The groups are shells around one centre, one inside the other: the same stretched ball of 7 dimensions in 8 sizes.
(in the rows, 128 means zero)
Some rows, each with its group after it:
[126 133 103 135 132  90 136 133 104 159 205 105  96 131 129 139 116 187
 134 105 130 148 116] -> mok
[130 137  95 139 131  98 129 137 101 166 203 113  82 129 122 143 106 177
 132 104 123 134 135] -> gek
[143 139 130 111 120 141 148 126 163  75  82 144 148 123 109 144 100 142
 150 145  96  94 125] -> Godez
[ 87 120 156  61 105 118 172 140 182  61  79 123 189 124 108 147 124 180
 164 120 133 174  74] -> suto
[133  88 138 105 111 138 144 153 120 125 146  88 151 141 129 108 156 135
 102 162 185 152  62] -> suto
[160 111 104 156 137 134 120 125  85 158 194 101  89 143 131 135 121 126
  93 138 152 114 119] -> virub
[114 100 157  73 117 162 171 119 166  35  57 123 185 136 106 174 120 137
 128 140 140 147  68] -> fil
[101 111 156  99 117 117 137 126 159 115 119 132 173 130 130 109 137 114
 145 115 163 160 109] -> Godez
[147 157 114 141 129 110 131 122 146 123 135 147 119 120 121 123  96 150
 159 128  88  91 154] -> zazig
[ 99 129 155 101 119 104 140 119 172 107 115 140 174 125 127 113 124 132
 163 107 140 155 120] -> Godez
[148 130 105 145 127 114 121 138 107 161 193 103  97 134 126 119 115 155
 119 134 136 119 125] -> mok
[108  98 142 103 116 105 147 144 127 138 152 112 156 132 138 103 158 141
 132 126 176 172  80] -> Renit
[118 141 138 111 121  94 150 126 161 107 124 137 158 121 128 115 122 167
 169 121 114 138 112] -> zazig
[121 122 161  79 112 161 160 121 194  33  27 151 195 125 104 149 109 117
 153 147 114 114 104] -> fil
[138 109 130 142 124 113 113 135 114 172 184 110 128 137 143  82 145 107
 116 136 175 134 119] -> zazig
[165 109 113 130 139 161 162 117 111  82  86 151 122 128 123 167 123 116
 116 154 107  80 105] -> fil
[156 146 110 142 133 114 143 123 133 118 125 152 118 119 128 127 110 148
 153 137  88  84 139] -> virub
[144 112 135 117 107 144 123 150 140 127 141  95 145 138 119  99 129 126
 112 166 163 123 100] -> zazig
[126 141 133 106 124 138 149 117 168  73  75 159 149 120 108 156  93 133
 159 122  93 103 140] -> gek
[183 135  82 157 135 143 134 138  93 137 150 134  73 125 118 147 103 142
 115 155  93  59 142] -> mok
[186 150  81 158 128 142 123 144 107 139 157 123  72 126 109 139  88 155
 120 161  85  53 152] -> fil
[156 117  89 151 139 122 135 131  75 155 204  98  73 139 127 157 117 167
  99 130 134 120 109] -> virub
[208 129  87 175 128 160 111 151  95 163 131 155  81 120 129  90 122  75
 110 188 107  17 167] -> zazig
[153 130 123 143 121 126 117 139 134 151 132 150 128 121 133  81 128  95
 140 148 129  85 152] -> Renit
[100 127 154  96 109  99 138 136 169 117 141 108 174 131 125 100 130 159
 155 121 155 170  98] -> mok
[199 120 107 164 136 169 124 123 109 120 113 144 108 132 129 118 119  79
 103 183 114  40 139] -> suto
[145 116  93 148 132  92 137 147  74 184 224  96  82 133 141 119 141 179
 114 128 147 139  99] -> virub
[164 128 101 138 136 145 149 127 113 107 107 155 104 121 120 156 109 128
 130 144  92  72 135] -> mok
[ 98 132 133 100 137 101 168 100 146  76 133 123 144 132 118 190 102 196
 153  85 111 171  94] -> Renit
[104 113 142 100 127 118 155 118 144  99 111 141 157 127 126 145 128 134
 146 107 139 153 105] -> mok
[120 131 149 120 120 118 120 117 162 119 144 115 157 137 123 110 111 126
 139 122 148 142 127] -> Renit
[107  89 158 101 118 124 139 128 137 123 142 104 172 142 137 106 155 114
 117 129 195 177  76] -> zazig
[123 134 102 148 139  65 136 129  95 184 218 124  94 124 147 117 133 178
 147  93 130 150 125] -> fil
[176 138  96 160 128 149 106 139 113 156 143 147  85 124 117 114  99  92
 121 151 108  51 179] -> gek
[136 126  96 142 137  89 145 135  88 164 200 117  88 127 137 137 129 181
 132 112 125 136 111] -> Godez
[117 136 129 113 133 114 153 111 148  94 109 154 140 121 121 157 107 148
 159 104 103 128 129] -> Godez
[174 116  89 141 116 131 138 175  90 165 153 125  90 120 129  97 143 143
 118 176 126  77 113] -> virub
[125 113 154  92 110 156 142 131 171  73  76 126 177 133 110 129 119 113
 132 149 144 126 102] -> mok
[119 104 152 118 129 128 134 109 141 113 131 125 162 139 136 120 136 101
 124 121 167 150 105] -> gek
[ 71 108 168  78 122 105 154 109 168  87 122 118 188 136 125 146 130 148
 150  86 166 206  84] -> Renit
[140 116 132 105 113 157 140 141 147  92  99 120 145 132 108 137 114 128
 123 156 134 110 108] -> mok
[176 138  92 156 122 140 109 153 108 164 163 126  82 126 117 108 104 122
 118 159 114  64 160] -> Godez
[146 135 100 130 118 102 141 159 114 154 166 120 104 120 125 110 127 178
 143 143 115 111 116] -> Renit
[101 115 155  94 131 147 147  93 164  58  95 127 167 141 109 184  97 124
 131 100 139 157 109] -> suto
[ 80 116 142 104 134  73 155 110 132 130 176 117 150 133 140 142 137 176
 152  73 156 205  90] -> gek
[166 133 114 147 115 147 102 151 132 158 131 144 112 123 120  83 113  82
 127 162 128  63 170] -> gek
[146 133 103 161 134  86 118 137  98 195 205 132  94 124 147  86 135 137
 138 121 135 114 145] -> fil
[169 124  93 159 119 110 115 166  88 198 202 109  85 127 138  74 141 141
 116 162 143  94 127] -> zazig
[116 134 130 108 104  99 130 162 151 150 148 123 143 120 123  84 130 155
 157 132 140 137 123] -> gek
[105 143 152  96 124 106 159 106 182  64  98 135 176 126 117 149 104 172
 170 109 107 150 106] -> virub
[ 54 104 180  61 111  86 164 123 181  90 117 116 212 131 132 121 151 163
 166  88 179 229  63] -> fil
[168 124  95 130 128 141 159 145 107 109 112 141 103 120 119 149 121 155
 128 161  95  76 109] -> zazig
[151 100 122 115 120 152 152 144 115 106 119 112 133 134 122 135 138 135
 107 164 146 114  81] -> Renit
[ 74  97 161  88 126  87 157 112 139 113 176  85 174 145 138 140 148 177
 132  88 190 232  52] -> virub
[ 78 128 148 106 133  77 145 104 151 125 156 138 157 127 136 135 124 153
 167  67 143 189 120] -> suto
[154 117 154 113 102 170 117 146 178 101  57 151 179 125 118  71 129  54
 134 183 145  74 138] -> suto
[191 131 109 161 128 179 103 129 125 129 109 150 104 130 114 114  97  59
 107 174 113  31 175] -> fil
[ 81 111 156  93 141  91 174  88 148  77 128 129 175 134 137 171 133 170
 154  76 143 202  73] -> suto
[ 87 121 137 105 139  89 160  99 133 104 164 115 143 136 129 175 117 185
 146  73 138 194  91] -> Godez
[149 140 127 128 121 117 141 134 152 113 111 146 145 119 128 102 122 138
 156 150 107  94 127] -> virub
[ 87 122 131  99 133  80 167 114 130 110 165 114 140 131 129 167 125 203
 153  79 134 195  82] -> Godez
[ 76 106 149  85 134  91 175 104 138  87 147 109 164 137 130 177 133 192
 145  78 152 215  61] -> gek
[128 113 142  98 126 162 156 112 156  55  66 141 160 132 108 173 107 117
 130 134 122 117 107] -> Renit
[171 143 120 131 106 151 120 159 160 123  75 167 137 111 115  77 114  90
 152 180  99  41 165] -> suto

New rows. What belongs after each?
[149 123 103 142 135 107 145 133  98 147 172 123 102 128 136 129 131 161
 127 133 124 117 109] -> mok
[118 115 132 114 133 125 150 116 133 107 113 150 141 126 128 148 125 121
 141 110 130 133 119] -> Renit
[127  95 144 107 122 151 140 123 132  99 131  97 153 146 121 142 130 121
 102 140 173 150  82] -> zazig
[ 91 123 160  68 108 109 172 136 186  65  71 139 197 119 118 129 132 168
 175 123 127 164  81] -> suto
[139 116  99 121 133 114 169 141  97 123 136 140 105 119 129 156 135 172
 137 128 109 119  97] -> fil
[148 116 105 142 135 118 140 135  96 153 156 141 102 124 137 123 136 127
 126 131 130 107 125] -> Godez
[128 126 124 140 127 113 110 128 124 166 173 131 118 130 132 103 120 106
 131 113 150 126 152] -> virub
[173 119 111 140 109 152 115 168 121 158 120 142 116 120 125  72 135  85
 121 182 136  61 144] -> Renit
[157 118 131 118 113 147 138 143 141 101 124  99 146 137 117 115 125 144
 116 175 141 109  89] -> suto
[141 135 104 136 119  96 129 153 113 167 192 106 102 127 128 105 124 176
 136 134 131 126 119] -> Godez
[125 128 138 114 127 104 155 116 147  95 139 110 155 134 129 134 124 178
 144 128 129 150  84] -> fil
[166 101 100 120 126 166 162 149  97 100  99 134 107 126 116 161 130 133
 107 168 118  83  94] -> suto
[111 127 141  99 119 119 147 122 156  91 136 102 153 137 112 151 108 174
 139 118 136 160  94] -> Godez
[156 108 115 139 125 122 138 145 103 153 153 126 121 128 142  95 152 123
 120 156 148 108 104] -> gek
[ 93 115 154  95 119 117 139 119 159 104 129 119 167 135 121 135 122 134
 142 103 159 173 105] -> mok
[145 121 131 122 111 159 113 145 149 127  99 146 138 125 114 102 115  73
 128 153 139  84 154] -> fil
[205 123  78 158 113 169 115 181  91 169 126 145  73 117 117  89 124  91
 107 201 111  18 157] -> fil
[165 133 125 123 117 156 141 137 154  86  74 148 144 122 113 121 111 116
 139 172 101  66 128] -> Renit
[127 102 140 111 116 113 148 145 131 131 135 120 158 129 141  91 161 133
 133 146 164 146  81] -> zazig
[115 133 150 111 115 131 116 122 171 110 125 122 158 134 113 118 101 115
 141 121 144 135 139] -> virub
[170  94 101 134 124 166 137 155  87 140 127 130  99 130 124 128 139  97
  94 170 146  81 112] -> fil
[ 94 122 176  85 110 125 136 115 195  77  96 120 202 136 118 116 118 123
 152 119 158 168 103] -> gek
[159 129  83 135 121 116 148 167  94 156 156 133  84 116 123 124 128 171
 134 150 105  89 120] -> virub
[164 105  93 156 135 129 127 144  69 179 185 123  80 131 139 117 141 117
 100 144 148  99 122] -> zazig
[164 119 128 130 125 168 131 122 139  91  98 130 136 135 114 138 108 100
 112 163 125  81 124] -> mok
[114 120 134 103 112 119 137 143 143 122 149 103 142 133 116 126 121 158
 133 126 151 154 102] -> mok
[150 138 109 137 142 134 144 103 122  93 143 120 107 136 113 183  87 163
 124 122  98 107 123] -> virub
[109 117 127 108 130  98 158 120 120 112 186  79 132 143 125 164 122 209
 125 107 148 188  65] -> suto
[107 129 107 127 137  86 139 121 102 154 219  95  95 137 125 164 109 198
 130  82 139 177 110] -> fil
[ 90 119 142 118 140  89 139  94 131 126 186 108 140 142 135 155 118 160
 136  72 158 196 105] -> virub
[132 134 114 135 129  87 141 134 119 151 174 126 118 124 137 111 130 169
 148 120 124 133 116] -> Godez
[155 128 108 132 111 127 125 168 123 160 136 139 113 117 125  84 131 122
 138 159 127  84 140] -> Godez
[ 98  92 131  92 125 109 168 135 111 117 155 103 141 136 129 157 148 175
 123 108 167 190  59] -> fil
[109  96 146  92 132 138 171 108 136  66 103 120 162 139 122 179 130 146
 123 116 147 165  68] -> gek
[183 128  95 152 112 153 108 172 112 172 125 153  94 115 121  75 124  82
 124 180 119  38 169] -> virub
[131 147 124 116 120 111 144 132 157 107 113 146 139 117 117 126 107 158
 165 128  97 109 134] -> Godez
[105 134 145  92 106 101 146 145 173 109 115 129 169 120 120 104 126 163
 168 126 131 149 108] -> Renit
[152 112 114 114 100 139 132 182 124 149 127 120 126 121 120  84 143 129
 125 176 146  98 109] -> fil
[155 151 126 143 120 121 115 127 154 127 145 122 131 130 120 100 100 137
 142 148 113  92 146] -> suto
[136 106 118  99 115 138 164 154 122 101 114 116 133 127 116 145 135 164
 125 153 133 126  77] -> virub
[103 128 129 129 133  89 125 118 128 158 178 134 125 128 136 121 122 135
 148  84 146 158 140] -> fil
[148 107 129 148 126 130 107 131 111 168 180 109 123 141 140  88 139  91
 104 143 176 122 125] -> fil
[135 116 109 132 136 106 152 129 100 139 162 128 111 128 137 139 136 158
 130 121 130 132 103] -> mok
[188 140  88 175 120 133  90 159  98 197 196 114  71 129 124  78 110 112
 109 169 129  58 168] -> suto
[164 122 106 120 104 150 134 176 125 133 118 123 116 121 111 103 126 135
 124 181 124  78 118] -> virub
[147  93 111 128 121 132 139 157  90 158 163 109 112 133 135 109 154 128
 104 154 166 125  91] -> zazig
[161 103 134 103 102 177 143 163 148  92  60 136 159 124 112 102 138  93
 119 195 140  77 101] -> fil
[175 110 110 146 130 147 138 138 104 133 120 144 116 126 136 109 141  99
 115 170 129  72 118] -> zazig
[107 134 144 113 126  97 141 115 160 115 122 150 160 122 132 116 122 134
 167 103 126 143 130] -> zazig
[ 86 116 175  96 120 103 134 104 175 101 145 101 192 144 130 117 128 139
 143 101 178 198  91] -> virub
[131 101 111 122 142 133 158 114  93 109 157 110 107 140 124 188 121 159
 105 114 139 146  86] -> virub
[174 122 107 129 106 151 131 174 125 137 113 131 118 120 117  88 131 120
 124 189 124  65 123] -> gek
[145 121 150 112 117 172 129 119 172  74  58 152 168 129 111 125 107  72
 132 156 127  84 138] -> zazig
[170 109 101 159 133 145 116 139  87 171 154 144  90 128 136 106 134  77
 105 150 142  75 149] -> fil
[118 114 128 105 136 146 156 105 131  75 113 127 132 136 110 198 100 144
 122 107 124 141 106] -> virub
